The rows of a group lie close to one hidden flat surface of 13 dimensions, which passes through zero. Surfaces can cross.
Some rows, each with its group after it:
[-35  23 -19  -8  -9  26 -28  14   3   0 -42  18  -1  23 -22 -19   8  23
   2   9   8] : Kefaz
[ 16  -1  35 -31 -18  29 -25  29  18 -37 -19  23 -69 -29 -33  22  15 -12
 -22 -19  -7] : Kefaz
[-42 -20 -15  24 -16  25 -22  -1 -16   4  11   4  16 -10   5 -12  11 -19
 -29  13  26] : Mekid
[ 32  13  25  35   9  14   4  14  51 -10 -42  -6 -36  18 -26 -57  -4  25
  17 -13 -13] : Mekid
[ 38 -30  -9  33  46 -18  13 -17 -19  18   0  -3  -6  -3   6 -28 -69 -20
  -4 -23 -36] : Lura
[ 31   5  61 -12  -1 -20   1 -12  15  38  23 -40 -24   1  28  -5  11  37
  17  24 -18] : bam
[ 15  35 -13 -17  19 -17 -29 -37  29 -31  17  32 -15 -34 -51  14  -3  23
  15  17  -8] : Kefaz
[  5  -4   0  -9  10   2   0  12   4  -1   6  15  11   6  13  16  -9  -1
 -10   0   3] : Kefaz
[ 12  41  16   3  22 -21  74 -62  72   9 -15   6 -11 -53   9 -46 -43  15
  -8 -41  -4] : Lura
[ -4  24   5   8  18   1   5 -33  35  14   2 -45  11  21 -21 -48  23  41
 -27 -27 -13] : Kefaz
[ 10 -16   5  29   6 -42  -8  37 -60  -7 -26   2 -19  12 -34  48   6  33
 -30  18  -5] : Kefaz
[-20 -15  -7  43 -24   8   2 -36 -10   7  21 -10  19 -45  16 -52 -15  -3
 -13 -21   0] : Kefaz
[-17   7 -23   7 -12  51 -32 -21   1   6  62  -1 -32   4  -7  -4  17  -3
   0  30 -17] : bam
[  2 -25   7  -7 -36  -7 -17 -13 -21 -48 -62   6  -2 -24   4 -39  13 -19
  30 -27 -13] : bam
[-10   8  -6   2  -5   1 -14 -22  -5  -7  27  13  -6 -10  -3   7   4  24
  -6  10 -13] : bam
[ -9  -2 -14  14   4  19   4   2   8   6  12  -5 -14  23   5 -22 -11  -5
   5   2  -4] : Lura
[-12   3  13  14 -17   4   9   9  -2  16   2 -13  -1 -18  -3   0   3  14
 -24 -16  12] : Mekid
[ 35  22  10  20  25   8 -10  26  18  24 -21 -26  26  47   6 -51   4  42
 -39  -6  -5] : Lura
[ 10   2   9  16 -22   8  19  16  -7  -6 -28 -11 -43  20  11 -44 -16  17
  13 -17  -9] : Lura
[-12  24   2  20  -7  -5  15  -2  -7   0 -14  27 -10   3  13   9  35  44
 -18  50   0] : Kefaz
[  6  12 -42  31  28 -25  11  34 -12 -20 -48  40  13  14 -49  41   3 -15
  21  49  27] : bam
[  3 -22  38   7  -4  -7 -30 -11 -48  35 -40 -13   6 -23  28 -29  -8  31
 -36 -25 -48] : bam
[ -8 -38   3   5  15   9 -24   0   8  50  43 -53  36  -6 -17  13   4 -54
   4   1  32] : Lura
[ -2 -16   1   9  -5  27  26 -14 -32   6 -26   9 -50  13  39  -5  43 -22
 -19  30 -58] : Lura
[ -6 -19  26  -2 -34   5 -65  -6   3 -32  42  -5  13  -6  18 -39 -21  43
  16 -21   5] : bam
[  7  -1  53  -5 -18 -17 -22  13  11  -5   3  17   4 -65 -14  31 -32  32
   6 -24  17] : Mekid
[ 29 -23 -18  15  27 -15  21  10 -19 -35  -4  19  -7   4  -9  29   7 -37
 -32  -7 -13] : Kefaz
[ -3  10  18  23  15   1 -37   2  24  -6 -32   6  30   1 -13 -63 -41  66
 -23 -51  -6] : Mekid
[-10  -8 -45  30 -36  22  -8  -9 -20 -54  46  20 -14 -35 -21 -17 -16 -20
 -20 -31   8] : Mekid
[  4 -14  -2  13  -4 -14  20 -17  43 -50  45   6 -11  -7  -3  18  22 -36
  44  39  40] : Mekid
[-14  21  16 -21 -22 -46 -14 -16 -14  -3 -13 -12 -10 -28 -29  18   1  47
  47  14   7] : Kefaz
[-11  14  -5 -45  11  26 -21  26  -7 -19 -74  29  -6  51   2  -2  34   7
 -18   6 -21] : Kefaz
[-34  -5 -10 -21  21   9 -28 -10   4   8 -13  11  51   9   3  14  33 -12
 -35   8   9] : Kefaz
[ 26  13   4 -17  51 -15  11   7  59 -17  17  17  41  37   8  26   3   0
  18  17  17] : Mekid
[-36  16  -6   8   7  12 -13 -13  -7  27 -16  11   9 -12 -14   8  10  27
 -27   8  -7] : Lura
[ 20   3 -27   5   4  51  -2  46  33 -42  -6  43 -34  32 -13  15  22 -52
  29  35  14] : Mekid
[ -6 -11   0 -26 -13  -8  35  13  -1 -36  -1  17  12  12  28  36  21 -24
   4  -5  18] : Lura
[-12  31 -10   8   1  -5   8 -15 -14  20 -67  28 -12 -46 -34  -7  -8  15
 -18  -6 -15] : bam
[-19   1 -13  16 -49  19 -40  27 -42 -25 -14 -44  -8  36 -41 -21  62  38
  -9 -13  -8] : Lura
[-29 -21  44  16 -30  -9  -9  -6 -13   1 -18 -12  34 -26  35 -15  40  35
 -34  -7   9] : bam
[-17   2   3  15   6   4  34   1  16  25  25   7 -26   7  10  21 -23  -2
  17  28  15] : Lura
[ 39   1  20  20 -24 -28  42 -12   1 -34  18 -24 -50 -15   0 -20 -15  21
  11 -30 -12] : bam
[ 27  14  25 -16  -5  -2  38  12  -6  10 -17  -6 -23   0  16  22  17   1
  -9  -9 -26] : Mekid
[  1 -17  15  -4   6  24 -13  -2  51 -37  -2  26  28 -12  21 -16  13 -31
 -12 -18  13] : Mekid
[-26  36 -50 -26   7   0   2 -34 -26  35  42 -14   7  34   3   7  13  23
  -6  36 -15] : Mekid
[ 13  -7  11  14 -12 -12   8   3 -13   4 -21 -11 -29 -16 -15  -1   6 -11
  19  10  -4] : bam
[-20 -47  27  27  -8  20 -13   0  12  14  35  -8  33 -18  53 -54 -54   0
 -41 -46  23] : Lura
[-22 -20 -23 -14  -2  14 -72   1  -9 -41  15  32  49   7   5 -13  -7  -4
  15   0   8] : bam
[ -7  15   2  -9 -16  48  11  25  26  11  12  11 -32  14  11 -20 -18  -5
 -16  -7  13] : bam
[ 23  29 -31  26  -1  12  29  34  20 -37   6  23 -42  33 -25  -4 -30   6
  17   1  12] : Kefaz
[ 63  10   5  25  17  -5  20  17   7   7   9  -7 -23  15   0   5  29  -5
 -20  42 -17] : Lura
[-20   3 -20  11  51  28 -18 -47  38  31 -23   4  53  10  12 -57  18 -11
 -46   1 -19] : Mekid
[ 19  -9  30   6   4 -24  16   8  11  27 -47 -27   1 -20 -17  -2   5 -21
  17   3  23] : bam
[  0  -7 -17  -5  13   3 -14   7 -12  12  -1  19  14 -10  -5  20 -14 -25
   8  14   4] : Kefaz
[-49  14   0 -28  -7  28 -22  11  17  29 -34  13  20  12   1 -21 -23  10
  17 -10  21] : Lura
[ 21  -2   2  48  -1  -2  24  -6  14  -1   2 -15 -32 -14 -22 -19   4  -3
  -9   1   1] : Mekid
[-32  -7   3 -18  11  -9 -26 -12  -8  20  12 -15  37   1  -6  18   2  14
  -5 -15   3] : Lura
[  2 -23 -15  36  23  16 -35  47 -21 -10  22   2 -14  33 -39  35  18   5
 -48  28  11] : Kefaz
[ -4  10  14   2   6 -12  11 -52 -15  33  12 -26   1 -34   5  -4   9  25
 -36 -23 -46] : bam
[ 35   0  31  -1  -1  12 -27   0  -5  35  43 -23 -37 -18 -12  17   1   7
  10  17 -32] : Mekid

New rows. What belongs after each?
[-20  -4  37 -11 -37 -25  37  14 -14 -19 -21  -2  27 -25  35  27  34  21
 -40 -27  22] : Lura
[ -3  14  13 -18   5 -41   9  13 -11  -3 -46   3  22 -11 -18  19 -31  35
  -6 -41   8] : Kefaz
[ 10  45 -15   7  33  -1  36   0  77   3   9  13   7  10 -29   3   0  -1
   8  28  44] : bam
[-19  26  -3 -47   0   7 -28 -11  -5  18  -3  22   6   2   8  18  -1  21
  19  31  -6] : Mekid
[ -9  -5 -22   0  -5   1   9   0 -10 -25   7   7  -1   2 -10  22  26 -22
  -1   5   2] : Lura
[-10   4   9 -28 -14  36  17   7  15  19 -15  -3  -4  10  28   6  46 -34
  -7  10  -2] : Mekid
[-13  -5 -35  -3  10 -22  14 -44 -30 -34 -19  49   6  10  50 -12  12  -1
 -12  43 -24] : Mekid
[ 31   7  -5 -35  14 -22   6  12  -1   1 -34  -2 -25  18 -29  30   0 -32
  76  31  -1] : bam
[-72 -22   6  37  -4 -15  21 -43 -28  35  29  -4   2 -54  -6  36 -16  10
 -33 -18   0] : Lura
[ 18  15  15  13 -22   7  18  18  26  -9  13  30 -44 -37  -5  22  -3 -14
  23  47  34] : Lura
[-51  -6 -29  -4   9   1 -17 -24 -27  -2   4  14  11  18  -4   4 -23  21
   4 -21 -22] : Lura
[ 47 -24  12 -38   9 -46  23 -26 -29 -13 -36 -21 -29  -6   5  -6 -31 -29
  57 -41 -50] : Lura
[-18  -9  -4 -20 -16  13  48  14 -14   7 -62  33  14 -28  41  23  11 -71
  -2  -4  10] : Kefaz
[-37  24  16 -37 -10  -7   2 -10  17  17  -1   4  21 -15   3  40  35  17
  14  26  20] : bam
[ 11 -17  15   3  37  -9  -8 -40 -27  53 -12  37  -4 -81   8  52   2 -39
 -35  47 -42] : Lura
[  5  15  12  12   8 -32 -22  -4 -11  33 -36   0  -6 -51 -52  11 -33  26
  17   5   5] : bam
[-11  -6 -27  -7 -12  -6  14   8 -25 -15   7  20  -3 -17  -7  44   1 -36
   2  10  18] : Mekid
[-32   1 -26  -8  -9 -13  21   1 -27 -18  11  -9  17  25  -4  16   0  20
  -8 -38  -1] : bam
[-26  18   1 -22 -12  20  18 -10  50 -27 -40  39   7  -4  24 -13  35 -15
   5  14  20] : Mekid
[ 26  17  19 -14  12  18 -34  50   5   3  25  19  15   7   3  30 -24  37
 -18 -18  -9] : Mekid
[  1 -14 -20 -20  17  -3   8 -21  24 -36  17 -34   1  27 -36  16  61 -51
   1  -4   9] : Kefaz
[-41  -2  19 -37 -49  26 -12 -25  15 -31  37  16   2 -19  45   9  55  -4
   8  21   7] : bam
[  0  14  -1 -26 -40   6  28 -25  -3 -44  -4   3 -39  16  39 -38  29  12
  18  -1 -25] : Mekid
[-57   7   4  42  -6  33  12  17  32  62  10  -1 -11   1  -6 -25 -41  23
 -15   6  45] : Lura
[-29  22  14 -55 -10 -10   0 -40 -10  26 -25   1 -15 -24  -9  42  33   8
  33  18 -29] : Lura
[ 30  -7 -43  40  22  10  -4 -15 -34  -2 -10  13 -20 -15 -36 -26 -20 -30
 -26 -14 -41] : Mekid
[ -1 -18  22  15   6  -5 -15  -4  29  31  -7 -36  25 -35 -28 -10  14 -35
  12  10  39] : bam
[-38 -15 -44 -36 -14  19 -16  -5 -48 -10  24  14   0  -3  -5  31 -25 -28
  -2 -37 -18] : bam
[  8  12  -4  -7 -13  10  11  10  36 -26   6  -6  -4  19   1 -29  -8  -2
  26 -15  25] : Lura
[  6   7  44 -27 -38  16  -8  42  -6 -32 -38  20 -41  10  26 -11  -2  41
 -18 -26 -14] : Kefaz
[ -2  18 -26  22  14  43   6   4  22  10 -34  13 -22   5 -20 -45   0 -20
 -21   0  -6] : bam
[-19  42 -20 -36  -8  19 -13   2  11 -16 -76  30 -24  24 -21 -25  17  20
  25  12 -14] : Kefaz
[-11   1 -12   3  15  -9  -9  17 -40  52 -35  -9   1  22 -18  17 -11   9
   0  25  -2] : Mekid
[ 33 -17  -4 -16   9   2 -11  -2  -9  11  24 -28 -23   5 -18  17  -1 -47
  41   5 -21] : Mekid
[-12   3 -14  34 -19  -7  -9  -7  -6 -22 -14 -34  -1  36 -25 -34  43  23
  31  13  -2] : bam
[  2  32  26   3 -23  -9  51  -4  35  27 -15 -35 -46 -24 -28  -9   0  18
  12 -16  20] : bam
[ -2 -10 -11   7  20  -1  15 -13  21  -3  22 -40   3  37 -18  12  67 -26
 -17  22   8] : Kefaz
[-53 -15 -19  17  -1  25  31  -6 -29  61 -47 -18 -37  -1 -18   8  14 -38
  -4   5 -15] : Lura
[-22   1 -21 -25   5   0 -20  -9   0 -14  13 -11  47   7 -20  35  51 -19
 -10  -5  16] : Lura
[-14  -4   1  26   7  36 -14  23  63 -25 -64  25   2   5 -28 -45   6 -21
  20   0  34] : Mekid
[-27  19  -3 -10  17  32  14  -3  69  15 -14 -10  48  11  -5 -19  24 -15
 -25 -27  28] : Mekid
[-14  13 -17 -19  -6   1  15  -1   0   2 -17   7 -25  -7 -29  35  26 -31
  34  26   5] : Lura
[ 15  14   7  20   6 -14  44  -2 -15  20 -33  37 -18 -43  16  23  -6  -7
 -22  23 -13] : Kefaz
[ -5  18  -8 -44   7   1 -10 -43 -22  14 -21  -2 -15  -7  -3  -2  11   3
  17  -9 -58] : bam
[ 16  27  22 -10  -7 -30  23  -4 -23  10 -31   8 -17 -24   6   9 -14  46
 -10 -17 -28] : Mekid
[ -2 -27 -17  22  51 -36 -26 -33 -32  23 -37  31  24 -36 -15   9 -27 -22
  -5  36 -13] : Mekid
[ 32  18  -7  36   9 -26   8   2 -28  10 -66   8 -49 -21 -50  -1  -4  13
  21  28 -26] : bam
[ 18   5 -22 -10  16  15  51 -22  37 -30   9  12  -7   3  20 -22  -8 -39
 -29 -38  -8] : bam
[-28  12  -8   4 -12   7   0   1  49 -19  52  -5  19  10  -5 -24 -30  24
  16 -18  51] : Lura
[ -6 -15  -3  26 -10  10  58  30 -20  26 -23   4   4  17  55  -1   9 -29
  -8  14   7] : Kefaz
[ 36   8  16  26 -24 -11  21  16 -17 -46  -9   8 -13   4  27 -16  33  36
 -46  -5 -22] : Lura
[ -8  21   3  -6  24  21  18  18  23  60  55   9  -5 -12   6  31 -58  11
 -63 -18  20] : bam
[-31 -27  -9 -27 -26  20 -34  18 -11 -17  24  -4  28  10   5  23  27 -39
  20  -3  32] : Lura
[ 10 -19  45 -23 -28  -2 -40  10  -9  -5 -50  -5  -6 -10  24 -31   6   7
  36   6  -3] : bam
[ 10  10   4  24  34  -5 -40 -37  25  47  23 -37   4 -11 -43 -34 -23  31
   4   1 -13] : Mekid
[ 18  14  15 -27 -10 -39   9 -13  32 -35 -48   3   4 -26 -25   0  12 -11
  70   5  23] : bam
[ 32  -1   3 -15  -6  12 -41  29 -11 -27 -10   9   6  27  12 -14  21   4
   3  16  -9] : Lura
